The rows of a group lie close to one hidden flat surface of 12 dimensions, which passes through zero. Surfaces can cross.
In the rows, 128 means zero.
Some rows, each with its group after it:
[120  97 165 142 177  84 142 165 167  94 124 127 119 107 125 125]
Ras
[169 126 125 147 136 129 110 129 138 136 156 144 137 109 140 125]
repu
[ 93 150 171 148 108 114 104  86  68  94  88 169 132 153 174 141]
Sedis
[ 71 157 136 154 159 112 110 129  57  24  79 126 119 145 133 136]
repu
[101 195 102 166 123 111  81 129 141 136 116 107 126 160  92 130]
loru
[108 127  97 116 103 180 127  91 123 165 142 127 112  59 149 143]
Ras
[130 107 149  91  98 199 121  71 169  93 138  92  63  89 109 133]
Zipiz
[141 143 162 112 106 116 129 120 144 137 141 146 114 166 130 109]
repu
[162 100 115  82 124 111 153 109 157 138 128 145 131 133 108 135]
Sedis
[139 144 110 167 132 126  85 139 111 124 146 106 139 197 157 180]
loru
[ 97 122 106  76 114 124 149 133 144 132 139 106 100 134 141 152]
repu
[108 130 158 212 167 137 121 138  75 138 158 112 163 119 196  98]
repu
[138 128  74  72 125 105 142  99  94  95 127 125 110 151 101 118]
pesit
[156 140 109 130 122 114 132 133 151 101 127  86 121 141  77  32]
pesit
[124 166  46 117 164 117 176 188 135 135 178 104 124 173 122 142]
Sedis
[123 107 126  99 102 117 119 163 142 128 140 143  78 144 145 180]
loru
[ 90  95 151 117 140  96  88 129 134 112 150  68  51  85  99  95]
Zipiz
[152 144 155 148 128 160 104  93 154 101 112 120 129 107  88  86]
Sedis
[147 132 124 142 176 145 186 144 151 171 191 121 124 166 135 162]
pesit
[ 93 109 144 123 118 108  80 125 119 142 158  90  47 118 112 130]
Ras
[121  96 179 126 151 131 155 140  82  74  80 137 163 141 151 130]
pesit
[136 145 166 102 158  86 151 126 174 166 175 161 129 110 134 119]
loru
[138 169 145 154 138 118 139 117 128 138 137 136 144 201 125 131]
pesit
[121 137 163 143 132 145  79  62  80 125 139  81  96 169  96 119]
repu
[118 118 139 131 105 131 134 135 152 121 107 145 123 115 145 128]
Zipiz
[ 97 101 105  98 147 136 144 152 107  77  97 122 135  61 149 145]
loru
[149 137  83 169 172 110 106 105  81 113 131 138 134 121 108 161]
Sedis
[ 98 164 111 103 119 160 103 135 134 106 146  92 117 113 152 141]
Zipiz
[114 145 160 113 106 131 121 133 144 189 168 119 139 111 172  86]
pesit
[ 87 153 174  66  78 128 102 125 153 134  96 105 148 161 131 129]
Sedis
[ 99 168 105 113 141 111 115 167 129 179 179 126  93  51 100 110]
Ras
[108  95 142 102 167 160 136 154  96  87 136  67 134 106 123 130]
Ras
[160 123 125 142 133 196 172  99 148 130 152 115 118 154 120 140]
loru
[143 117 128  82 184 133 142  77 162  82 127  46 227 140 160 134]
Sedis
[110 127 120 203 165 118 108 176 132 131 150  63 117 136  99  94]
pesit
[ 77 220 147 130 128 121 139 124 196 125 113 155 138 120 143 140]
Ras
[116 149 139 151 125 140 143 144 124 132 104 153 168 152 151 153]
Zipiz
[140  84  93 107 155  35 154 131 171  95 105 163 136  98 154 151]
loru
[134 152 230 115 138  87  97 146 142 149 146 160 128 135 114 104]
pesit
[ 73 107 161 152 113 157 115 153 208 162 122  33 157 120 146 115]
loru
[157 116 136 109 141  77  72 151 149  52  65 143 181 132 111 162]
Sedis
[124 118  15  96 108 159 133 143 137  91 105  82 122  95  94 138]
Sedis
[166 130 134 143 128 123 135  45 159 164 164 145 140 105 147  92]
Ras
[140 105 137 118 150 113 118 159 150 140 159 134 135 127 161 180]
repu
[134 127 140 112 158  71 130  77 125 180 177 122 172 154 179 133]
pesit
[116 181  88 137  93 204  99  83  60 147 144 109 138 151 153 150]
repu
[ 94 178  84 125 124 143 153 154  88  90  87 115 156 152  97  96]
pesit
[129  79  92 126 116 169 140 145 116 158 138 125 139  44 172 127]
Zipiz
[175 148 101  89 101 163 110 168 108  87 107 142 170 129 119 107]
Ras
[ 87 136 130  39  95 173 167 148 115 100 134 120 111 164 187 167]
Sedis
[186 110 220 130 112 144 168 128 198 137 142 149 108 164 100  68]
pesit
[127  84 164 153 137 134 157 133 132 163  97 122 162 111 102  98]
repu
[ 69 127 176 100 145  98 152 185 153 154 147 117 105  91 133 105]
loru
[202 115 141 142  87 164  64 120 126 150 177 149 132  96 175  91]
repu
[104 149 132 100 162  86 132 145 145 124 170 108 138 138 182 132]
Zipiz
[131 126  54 114 143 177 224 181 162 116 115 113 146 114  93 119]
pesit
[175 140 153 142 107 125 100 105 153 106 107 129 119 166  72  85]
Sedis
[ 88 218  46 118  82 133  59 101  87 127  96 158 159 116 153 177]
pesit
[138 103 135  85 146 128 137  65 141 141 129 117 118 107  86 145]
Sedis
[106 152 164 159 135 101  78 106 174 110 130  98 107 134 122 130]
Ras
[146  88 133 146 144 111 149  79 102  99 120 123  83 148  97 109]
Ras
[157  98 134 131  92 151 115 125 121 169 125 124 124 135 103 112]
Ras
[ 95 103 110 134 161  91 125 105 162 114 137  82 139 109 188 154]
Zipiz
[135 114 160 169 149 115 107 156  77  96 137 162 104 137 163 155]
repu
[138 107  92 112  98 143 116 117 119 117 138 113 102  97 146 106]
repu
[117 152 175 142 136 134 102 160 177 111 136 117  86 114  80 114]
Zipiz
[151 116 123 145 147 139 105 134 128 125 123 135 157  48 110  99]
loru
[117  74 120 118 177 123 145 124 130 148 151 102 113  66 123 156]
Sedis
[129 146 120 113 105 177 108 128 136 168 134 117 152 117 130 141]
repu
[125  92 165 122 106 129 144 153 115 169 152 142  82 117 129 111]
loru
[128 144 111 116  90 117 130 133 145 137  74 195 124  60  84  94]
Zipiz
[134  77 134 161 143  87 133 180 123  92 114 143 123 148 174 155]
Zipiz
[146 164 126 116 146 160 131 128 124  94 124 150 178 117 145 141]
Zipiz
[131 124 137  88 127 108 133 113 124 132 136  99 159  95 125  41]
pesit
[166 134 159 146 139  92 118 189 116 105 119 170 108 154  83 109]
Zipiz
[173 108 135  86 173 120 107 109 182 148 103 101 176 141  16 200]
Ras
[ 99 131 172  81 149 119 130  95  38 144 157 118 161 141 191 124]
loru
[100 132 185 151 148 147  75 127  85 131 189 120  51 113 156 174]
repu
[102 111 147 150 147 124 103 102 146 116 120  86 105  98  94 121]
Zipiz
[121 129 164 151 167 115 149 102 103  81 116  91 123 193  97 102]
Ras
[142 132 169 138 158 148 153 159 116  85 155 145 137 145 188 137]
Sedis
[116 157 190 114 120 169 139 166 115 138 151 108 130 156 137  97]
loru
[169 107 126 103 156 118  74 123 116  65 166  79 120  86 136  78]
Ras
[156 135 148  77  80  91 106 128 226 133 110 154 156 135 148 130]
loru

New rows, each followed by its group:
[139 135 145 101 147 133 163 135 133 104 104 154 129 120  76 130]
pesit
[116  94 138 150 131 163 145 131  94 119  91 148 137 116 130 179]
Zipiz
[129  71 139 138  93 143 121 165 130 119 132  94 118 115 192  84]
pesit
[128 148 109 119 101 124 167 110 159 152  97 164 109 177  85 152]
pesit
[159 147 145 114 111 127 127 141 128 106 140 150 133 162 156 115]
pesit
[161  74  62  83 140 138 175 112 161 155 144 122 127  71 112 139]
Sedis
[138 144 157 157 136 135 118 144 120 108  84 173 125  97  76 122]
repu
[ 94 154 128  82  84 149  89 118 120 145  88 128 143 106 117 157]
Sedis
[121 174 142  93 116 141 156 119 142 160 137 132 152 126 111  75]
pesit
[110 112 147 175 156  86 115 109 126 104  81 102 113 136  44 100]
pesit
[108 148  43 119  79 136 165 127 169 174 108 127 167 134 160 125]
pesit
[136 105 109 125 108 125 131 104 127 142 157  99 107 145 160 104]
pesit
[202 108 174 145 149 109 100 172 147 132 143 190 115 124  87 152]
Sedis
[141 123 168 164 112  69  49 113 139 103  82 161 124 145 119 143]
pesit
[152 113  99 107  75 167 131 119 136 143  97 131 139  98  96  90]
repu
[137 105 166 121 152  66 141 155 161 103 110 155  99 138  91 133]
repu
[119 187 148  76 139 163 100 151 132  80 140 131 106  76  89 119]
Zipiz
[136 131 110 126 175  98  91 107 104 128 172  84 156  95 155  97]
pesit
[109 143 127 116 152 149 127 136 172 195 168  89 152 116 132 172]
repu
[ 82 149 123  84 119  93 112 103 111 182 112 134 168  89 151 127]
pesit
[180 119 140 152 168 143 140 140 146  93 158 102 131 156 119 108]
Sedis
[148 137 132 117 127 155  97  87 131 117 162 109 149 103 166 111]
repu
[116 127 128 105 139 160 164  81 121 133 117 120 144  92 102 108]
pesit
[157  93 126  82 160 122 204  82 135 107 153 157 108 125 155 135]
Sedis
[139 126  68 139 116 156 148 110 147 113 122  84 106 109  71  70]
pesit
[151 102 120  93 113 149 166  66 121 126 136 120 145 135 170 100]
pesit
[132 173  93 130  95 146 156  96 110 140 133 151  84 144  90  87]
repu
[ 98 139 122 125 143 109 113  81 120 166 148 101  98 155 109 171]
Ras
[127 136  98  87 143 150 138 115 140 165 187  95  62  65  67 110]
pesit
[136  76 153 121 147 109 147  98 192 116 138 129  69 108  99 150]
Zipiz
[151 124 138  99  77 115 115 130 149 193 163 147 141 151 191 111]
Ras
[102 101 111 140  56 115 115 219 152 146 108 124  99 143 176 124]
pesit
[119 162 123 113 148 121 152 161 171 119 135 115 163 126 150 110]
Sedis
[142 134 108 131  93 133  92 187  91  91 105 135 129 197 144 165]
Sedis
[ 65 110  72 107 134 112 126 145  91 130 119  79 103 138 132 172]
Sedis
[155 140 129 159 156 138 150 158 134 129 167 148 115 116 135 114]
Sedis
[152 125 149 129 158 105 113 133 129 118 135 136 113 152  91 151]
Sedis
[151 204 136 123 111 145 118 174 148 104 126 157 133 140  88  88]
pesit
[139 111  86 141 121 152 124 105 141 134 137  98 111 142 121 156]
Zipiz
[105 131 207 102 111 128 145 124 128 123 122 166  94 149 134 138]
repu
[189 127  83 108 154 129 136 136  80 138 142 177 110 109  42 136]
Zipiz
[100 124 214 185 155 115 141 127 130 157 127  86 119 154  76  65]
pesit
[110 125 158 124 113 157 103 107 107 152 179 104  85 131 166 131]
repu
[ 90 160 155 118 144 158 150 157 170 113 123 120 141  76 131 115]
Ras
[163 137  63 137 109 192 167 128  91 161 174 129 122 160 152 138]
Sedis
[155 183 140 176 110 157 130 105 173 147 136 137 142 181 121 106]
pesit
[ 81  90 131  99  93 115 147 131  71 141 121  93 105 153 163  98]
pesit
[113 107 217 132 125 136 140 137 148  62 111  98 161 163 215  85]
Sedis
[131 148 103 189 133 143 126 145  95 138 150 125  87 183 106 149]
loru
[136 147 113 135 118 141 132 143 149 112 106 145 122 133  93 127]
pesit
[156  78 199  77 102 195 163 116 162 121  94 104 145 144  96 119]
Ras
[ 85 176  18  84  84  73 165 122 115  90  76 174  84 141 102 130]
Sedis
[101  91 112 105 140  92 128 144  92 103  87 124 140 112 129 141]
pesit
[ 85 168 141 144 158 118 108  82  83 154 125 124 173 131 135 154]
pesit
[174 127 115 114  52 188 123 109 144 104 137 145 121 127 189 102]
pesit
[112 180 140 156 144 126 144 144 189 128 113 162 150  80 119 105]
Ras
[154 150 136  40 140 128 172  59 119 120 165 129 131 164 132 105]
Ras
[130 154 141 113 121 108 139  62 138 154 110 144 135 152  90 118]
pesit
[117  92 142 180 119 125 102 122 136 139 122  92 114 135 145 119]
pesit
[139  90 157 156  69 117 109 166 120 123 107 169  37 140 102 103]
Sedis
[128 130 103 131 171 124 163 118 120 131 137  96 179 130 140 105]
pesit
[121 121 111 165 126 102 139 128  85 138 118 122  90 183  75 123]
repu
[133 160 173 109 148 113 159 174 130 147 162 159 187 141 201  99]
Zipiz
[ 98  96 131 139 145 107 144  95 144 115 126 137  89  90 160 169]
Ras
[129 152 115 160 100 148 107  83 138 145 130 125 104 143 111 124]
pesit
[125 125 167 130 137  91 100 109 139  58 122 100 141 113 162  47]
repu
[126 192 101 123  98 180 169  93 163 144 126 151 149 131 126 109]
loru
[153 154  92 123 103 158 111  81  73  94 130 150 116 149 144 131]
repu
[159 159 173 109 163 103 103  99 118 116 145 156 160 129 136 130]
pesit
[138 102  84  89  82 200 153 134  94  92 139 144  94 139 196 170]
pesit
[129 132 153 166  98 148 127 125 131 109  92 174  92 195 115 183]
pesit
[113  85 158 106 137 115 153 133 134 130  99 130 126 141 113 165]
repu
[169 127  95 109 132 130 162 140 162 128 152 189 135 123 189 179]
loru
[140  88 119 112  95 167 107 145 126 126  92 122 101 106  64 155]
Ras
[132 105 122  91 115 111 144 116 156 149 154  96 129 153 162 133]
repu
[148 175 140 181 160 101 150 152 145 141 148 207  95 114  93 110]
repu
[124 162 119 150 159 120 161 151 176 112 148 111 127 103 108  76]
Sedis
[142 114 165 128 108 135 149 157 142 111 113 135  90 162 100 105]
pesit
[ 94  82 159  97  55 248 203 130 104 174 102 129 123 104 164 127]
Ras
[149 100 129 147  99 124 131 131 100 172 133 121 109 161 109  92]
Zipiz
[106 149 130 102 162 118 173 103 164  99 134 110 136 111 131 103]
Sedis
